The rows come from 5 hidden closed curves, with some noise, and rows from the same curve form a group. Each curve winds through 8 dimensions. The rows are also pushed far along 5 directions, which tell nothing about the answers.
In the rows, 128 means zero.
Known rows, each followed by its group:
[148 133 128 129 113 117 109  95 114  97 106 112 150 117 101 150 103 150
 103] => (4)
[157  93 122  92 113 138 124 125 154 115 184 125 164 106 109 118 125 133
 157] => (1)
[189  45 117  96  87 137 148 164 162 150 170 127 185 127 104 125 139 131
 198] => (0)
[131 101 111 109  78 138 140 108 109 162 101 159 128 106 173 100 147 113
 141] => (1)
[164 176 102 157 126  98  86  78 133 104 107  94 116 140 120 146  89 204
  79] => (0)
[ 92 131 163 135 131  82 140 123  92 141  64 157  89 108 157 124 146  78
  93] => (1)
[ 97 157 115 150  94 172 113 123  97 141  96 142 131 112 171 136 124 141
 126] => (3)
[118 107 138 167 154 181 107  94 142  70 125 132 148 114 104 102  94 164
 102] => (1)
[107  94 111 122 152  54 163  93 123 114  85 154 116 113 113 114 104 118
 136] => (4)
[158  60 140  99 147  82 168 172 134 168 157 143 144 162  96 122 151  69
 192] => (3)
[105 109 124 109 171 168 148 115 128 124 156 130 138 135 116 101 125  99
 152] => (3)
[121  96 113 104 110 109 179 155  95 131 105 156 114  96 174 125 175  66
 168] => (2)
[157 154 151 158 194 118 109 125 170 115 175  93 116 208  53 125 114 165
  84] => (0)
[105 148 161 162 195 120  99  89 110 129  98 109 114 126 134 139  94 150
  79] => (2)
[122  92 134 131 170 169 149 128 113  97 119 120 131 115 138 113 135 104
 144] => (2)
[ 98 105 118 123 220 141 183 161 134 112 166 137 104 184 102  79 143  55
 183] => (3)
[176 100 121 104 140  44 162 164 131 134 194 138 147 148  91 137 158  85
 170] => (4)
[154 126 122  98  93  89 138 128 143 151 127 119 132 134 110 119 134 128
 129] => (2)
[119 119 141 164 154 217 116 136 169 126 195 102 185 103 115 129 112 163
 128] => (4)
[122  81 132 130 152 168 138 103 106  84 114 148 135 114 132 108 132 101
 137] => (0)
[172  89  77 106  39 125 131  99 115 129  92 144 152  82 168 118 127 152
 159] => (3)
[115 104 126 164 176 166 117 104 132 123 139 134 155 142 108 125  91 152
 136] => (2)
[112 107 111 135 171 108 160 126 136 115 115 124 124 122 124 104 109 119
 155] => (2)
[131 132 136 125 136  53 142 149 145 158 137 144 108 164 101 154 137 137
 127] => (4)
[ 87 161 144 118 104 187 133 198 134 145 188 157 120 125 161 125 179 102
 146] => (0)
[130 103 111 122 132 194 134 123 157 100 162 111 170 121  96 109 109 138
 156] => (0)
[184 137 109 121  86 179 112 167 161 138 175  79 157 135 127 141 139 157
 154] => (3)
[155 113 135 138 119 106 130 126 126 156 113 140 117 163 123 123 142 135
 116] => (1)
[139 125 127 116  84 167 126 151 124 130 128 114 143 102 148 140 148 104
 142] => (3)
[170 170 144  93  72  83 116 166 126 190 146 129  94 185 131 156 184 115
 112] => (1)
[ 96 149 140 147 173 183 130 163 152 109 173 135 101 166 127 122 147 133
 129] => (2)
[117 148 151 167 171 106 104  80 143 129 114 106 134 131  86 115  80 159
  66] => (4)
[143 118 146  89  74 135 127 151 114 145 117 131 127 119 141 129 160  85
 137] => (1)
[110  98 139 119 152 151 169 145 141  99 146 130 140 117 102 123 147  97
 140] => (0)
[ 97 136 140 131 109 187 104 153  97 128 142 150 147 100 163 162 137 112
 153] => (4)
[140  78 138 117 169 133 140 135 141  87 133 119 125 118 124 117 128 122
 150] => (2)
[149 116 111 129 124 164 131 143 111 109 153 124 149 102 162 141 148 137
 156] => (3)
[129 120 117  96  87 113 141  96 101 127  96 135 133  80 151 128 137  98
 122] => (3)
[121 161 154 131 116 110 124 162 129 161 131 117 122 145 117 151 144 110
 112] => (1)
[177  86 129 119 123  65 136  95 156 119 144 115 174 119  58 130 103 149
 117] => (4)
[110 139 125 137 109 112 122  88 107 116  73 137 126 114 119 116 102 127
  97] => (0)
[135  87 113 108 154 114 149 118 126 120 135 132 131 119 128 122 125  97
 166] => (0)
[179  98  90 108  92  93 148 113 129 123 140 121 165 116 101 124 125 120
 156] => (0)
[ 83 180 143 146 122 158  79 114 120  96  86 136  84 124 154 142 107 164
  86] => (2)
[ 78 148 163 165 170 179 107 128 126 143  91 127 100 166 126 118 109 131
 101] => (0)
[135 116 127 125  94 184 106 148 144 120 143 143 130 130 147 133 138 158
 145] => (2)
[184 186 150 140 107  32 101 160 156 190 153 110 101 204  93 169 146 177
  80] => (4)
[117 141 131 167 132 170  97 101 125  99 141 149 136 126 129 123 116 160
 100] => (0)
[151 105 123  98 134  79 140 115 100 120 111 133 126 131 121 141 131 101
 146] => (1)
[ 97 145 115 128  76 146 111  97  87 107  95 178 116  90 173 111 134 117
 111] => (0)
[188  63 119 129 112  63 130 105 143 128 122 144 155 124 101 129 111 167
 139] => (4)
[110 130 141 139 123  98 160 165 112 170 126 167  99 142 157 147 183  93
 127] => (4)
[ 86 140 134 119 136 134 143 128 115 169 120 150 103 146 140  91 141  67
 130] => (4)
[177 103 119 115 146  83 133 157 158 139 159 120 118 179 103 114 130 142
 163] => (1)
[119  96 114 134 176  96 155 110 114 114  88 123 123 121 129 112 102 110
 152] => (2)
[114 131 116 163 173 131 126  74 154  97 111 112 131 139  83  94  74 163
  98] => (3)
[146 118 145 128  99  81 104 109 105 151 100 145 130 112 140 143 124 124
 110] => (0)
[107 129 155 143 152 110 134 150 142 125 106 140  88 156 121 131 137 128
 112] => (2)
[145 130 114 154 146 167 125 128 141 134 158  98 157 116 142 129 121 168
 131] => (1)
[116 120 124 151 127 141 123  95 117 137 100 133 147 109 133 125 104 146
 112] => (1)
[106 129 141 134 133  54 144 110 117 154 112 171 108 153  99 113 131  89
 104] => (4)
[175 113 135 110  73  77 117 135 108 158  90 127 129 128 137 152 139 121
 128] => (3)
[123  99 147 135 169 109 108  95 103 121  90 134 131 130 122 124  87 135
 127] => (3)
[ 85 108 161 144 241 150 138 141 151  95 117 112  86 171 102  97 104 110
 134] => (2)
[ 75 203 123 164 120 161 126 137 116 145 115 134 103 143 146 133 138 124
  94] => (3)
[125 154 130 145  91 155  99 132 117 160 157 151 142 115 165 162 144 160
 118] => (2)
[ 62 216 144 177 120 171  78 130  76  99  84 145  89 101 194 159 124 139
  78] => (3)
[138 100 120 114  83  80 128 116  84 136 112 174 149  94 145 129 135  85
 150] => (4)
[150 185 116 127  82 116 142 180 136 170 168 105 136 146 125 165 171 127
 124] => (4)
[114  82 144 131 212 140 183 184 163 110 178 131 113 162 100 102 158  84
 170] => (2)
[121 144 114 164 187  89 151 102 149 134 105 106 109 186  73  95  94 140
 104] => (3)
[185 108 113  92  24 101 127 123 123 119 100 122 155  76 138 165 146 160
 123] => (0)
[158 124 116 119  89  79 135  86 112  99  90 138 123 122 107 109 130 127
  95] => (1)
[114 174 116 135  56 234  92 123 117 144 123 127 129 101 200 119 142 162
 108] => (1)
[186 148 108 123 129  85 150 140 146 151 168  87 133 152 113 127 153 143
 119] => (1)

New rows. What belongs after each?
[150 103 122 112 124  96 133 122 137  88 131 139 120 123 116 126 131 137
 133] => (2)
[112 146 125 141 102 188 109 136 131 167 133 142 117 133 180 114 142 151
 125] => (1)
[133 153 134 150 117 121 128 170 160 178 169 129 128 158 125 134 147 148
 124] => (1)
[188 143 103 129  68  84 112 139 144 149 118 101 127 108 160 153 135 177
 124] => (3)
[153 120 114 144 128  93 102  83 102  63  87 125 132  95 133 127  91 161
 109] => (3)
[120 118 117 134 112 142 118  72 117 101  87 119 148  71 141 124  97 147
 105] => (3)
[ 84 139 125 153 149 226 131 165 155 113 181 140 125 130 150  90 142 130
 148] => (1)
[105 121 141 148 159 150 126 105 122  78 131 145 131 113 113 107 120 126
 104] => (0)
[194 110 105 109  60 127 119 145 156 171 166 122 153 125 150 126 147 175
 152] => (1)
[ 99 193 129 156 115 187  99 121 109 110  97 121  89 124 177 109 137 146
  80] => (1)
[ 75 166 126 140 149 162 119  90 118 101 110 130 114 122 123 117 104 117
  99] => (0)
[107 164 131 107 138 142 120 142 105 144 153 142 112 160 138 132 146 107
 138] => (3)
[177  76 121 123 120  89 141 123 143 132 166 150 158 142  89 123 136 121
 147] => (0)
[134 105 101 118  86 150 128 112 121 102 143 162 153  97 141 103 130 128
 151] => (0)
[131 143 152 117  88 145 106 150 127 141 130 120 136 116 132 144 138 119
 119] => (1)
[118 140 128 107 108 174 135 156 134 158 140 123 110 144 154  93 156  98
 142] => (1)
[115 123 158 137 171 170  96  92 134 110 104 110 119 153 101 100  94 138
  96] => (1)
[106 134 134 136 199 177 118 146 139 104 159  98 124 134 129 116 109 120
 152] => (3)
[ 90 150 126 132 135 181 130 117 121 124  98 130 100 145 140  81 126 103
 117] => (1)
[154 124 103 141 106 219 114 160 174 101 205 112 167 112 140 106 133 182
 158] => (1)
[129 101 153 107 122  92 132 113 123 125  97 132 130 117 104 114 119  91
 119] => (1)
[137 108 146 137 163 101  94  58 113  99  78 115 128 117 107 124  78 140
  90] => (0)
[122 168 110 163 140 198 103 125 144 120 125  99 115 154 145 114 111 175
 116] => (3)
[ 86 152 129 117 103 106 133 103 108 144  82 153  99 107 155 112 129 112
 101] => (2)
[ 98 128 131 130  87  99 127 116 104 142  77 180  94 106 174 110 141 115
 112] => (1)
[113 103 157 117 150 146 131 121 121 121  99 123 119 140 106  98 120  84
 124] => (1)
[122 164 133 151 116 132 103 131 130 123 110 139 100 169 118 125 123 155
  99] => (1)
[197  46 102 105  92 171 138 108 141 102 136 111 181 100 123  86 124 141
 169] => (1)
[152 175 118 161 126 138  68 116 125  82 134  97 144 118 128 152  86 206
 104] => (3)
[119 129 156 116 124 111 113 138 138 140 128 133 121 126 122 125 124 128
 118] => (0)
[156 181 112 136  64 162  82 110 133 112 111 103 128 126 141 124 116 189
  87] => (1)
[135 173 156 157 107 110  97 127 127 120 112 126 108 131 130 146 136 160
  63] => (1)
[115 129 132 127  99 184 138 138 101 160 111 150 110 132 182 113 173  97
 124] => (1)
[128 141 104 148 166 215 126 163 167 116 200  98 145 146 135 112 126 170
 162] => (2)
[125 135 127 106 144  69 127 114 116 119  98 137  88 152 121 133 121 124
 123] => (4)
[145  60 119 113 149 103 140  87 119 112 108 130 148  79 140  95 104 114
 151] => (4)
[142 108 140 127 153  95 154 133 132 150 146 120 135 115 125 122 146  98
 126] => (4)
[143 125 162 138 171  98  96  68 132  95  65  88 117 150  71 101  70 147
  66] => (1)
[156 157 150 122  82 120 111 161 134 136 160 123 127 114 141 155 167 138
 101] => (1)
[ 87 156 133 155 164 191 115 115 120 107 138 126 118 108 162 114 126 132
 106] => (4)
[146 199 130 127 109  95 123 143 138 176 154  99 110 153 130 162 158 150
  82] => (3)
[103 160 130 148 109 146 112  87 100  94  81 148 106 120 136 111 125 130
  75] => (1)
[113 173 125 117  96 160  96 152 122 131 144 139 108 130 168 163 143 158
 131] => (4)
[125 129 109 141 135 113 139 102 142 129 120 135 118 141 119 107 117 146
 115] => (3)
[177 125 141 134 177   4 156 144 139 134 136 118  95 192  71 131 146 110
 109] => (3)
[134 187 115 109  57 148 144 177 123 168 164 136 111 150 153 134 199 101
 123] => (1)
[153  95 124  99 139 103 128 113 111 111 125 131 131 126 124 133 124 116
 151] => (1)
[ 93 188 132 124 103 179 111 163 122 146 118 123  93 148 161 114 148 109
 123] => (1)
[155 109 128 138 157 105 118 113 153 140 123 118 114 165 113  97 104 165
 125] => (1)
[126 155 157 122 110 165 118 190 151 160 178 111 136 147 119 146 157 110
 132] => (1)
[147 138 138 147 131 159 106 141 141 133 119  93 132 150 118 135 115 144
 119] => (3)
[104  95 142 140 129 175 105 106 132 138 122 158 141 125 134 108 106 136
 135] => (4)
[117 197 108 139  91 156 107 164 147 146 178 120 131 111 167 164 143 177
 124] => (4)
[ 61 159 141 153 144 187 122 153 116 175 147 151 125 131 161 112 134  87
 137] => (4)
[127  76 132 102 161 115 167 161 112 147 159 164 126 172 111  98 157  35
 193] => (4)
[145 116 106 121 138 136 126 134 121  89 153 128 143 121 130 119 120 133
 164] => (3)
[153 109 106 105 125  95 149 120 115 134 136 127 134 124 125 135 140  87
 154] => (0)
[149 158 141 102  97 133 116 161 140 174 147 110 101 151 156 119 163 122
 121] => (1)
[131 165 137 149 101  61  82  71  69 120  53 140 116 106 143 145  96 139
  70] => (4)
[120 128 135 152 129 177  94 151 142 131 141 131 139 154 121 124 106 152
 148] => (3)
[137 167 131 139 132 111 107 117 111 135 114 113 121 163 110 128 116 127
 105] => (4)
[192  29  97 114 137 118 129  89 144  59 104 114 167 110  91  79  74 157
 177] => (1)
[ 96 130 138 136 215 129 125 114 135 103 119 121  93 172 104 110  94 130
 127] => (4)
[127 158 128 143 138 148 129 160 137 163 134  96 124 158 131 142 135 137
 129] => (4)
[107 193 150 177 157 129  92 121 126 155 136 125 107 167 127 156 120 173
  69] => (2)
[128 157 135 124  87 154 123 151 123 135 154 125 149 116 128 171 154 128
 119] => (4)
[114 108 102 133 136 182 155 154 150 138 173 150 131 140 145 104 151 121
 171] => (3)
[150 137 116 138 136 124 122 153 130 100 161 121 135 131 127 138 133 139
 144] => (3)
[130 146 148 137 128 124 125 183 151 189 182 145 115 191 119 139 162 122
 135] => (4)
[161 106 116 123  93 100 136 135 133 103 129 139 131  90 150 138 146 157
 128] => (2)
[ 84 138 128 142 164 153 132 152 107 103 140 150 120 131 141 121 128  94
 155] => (3)
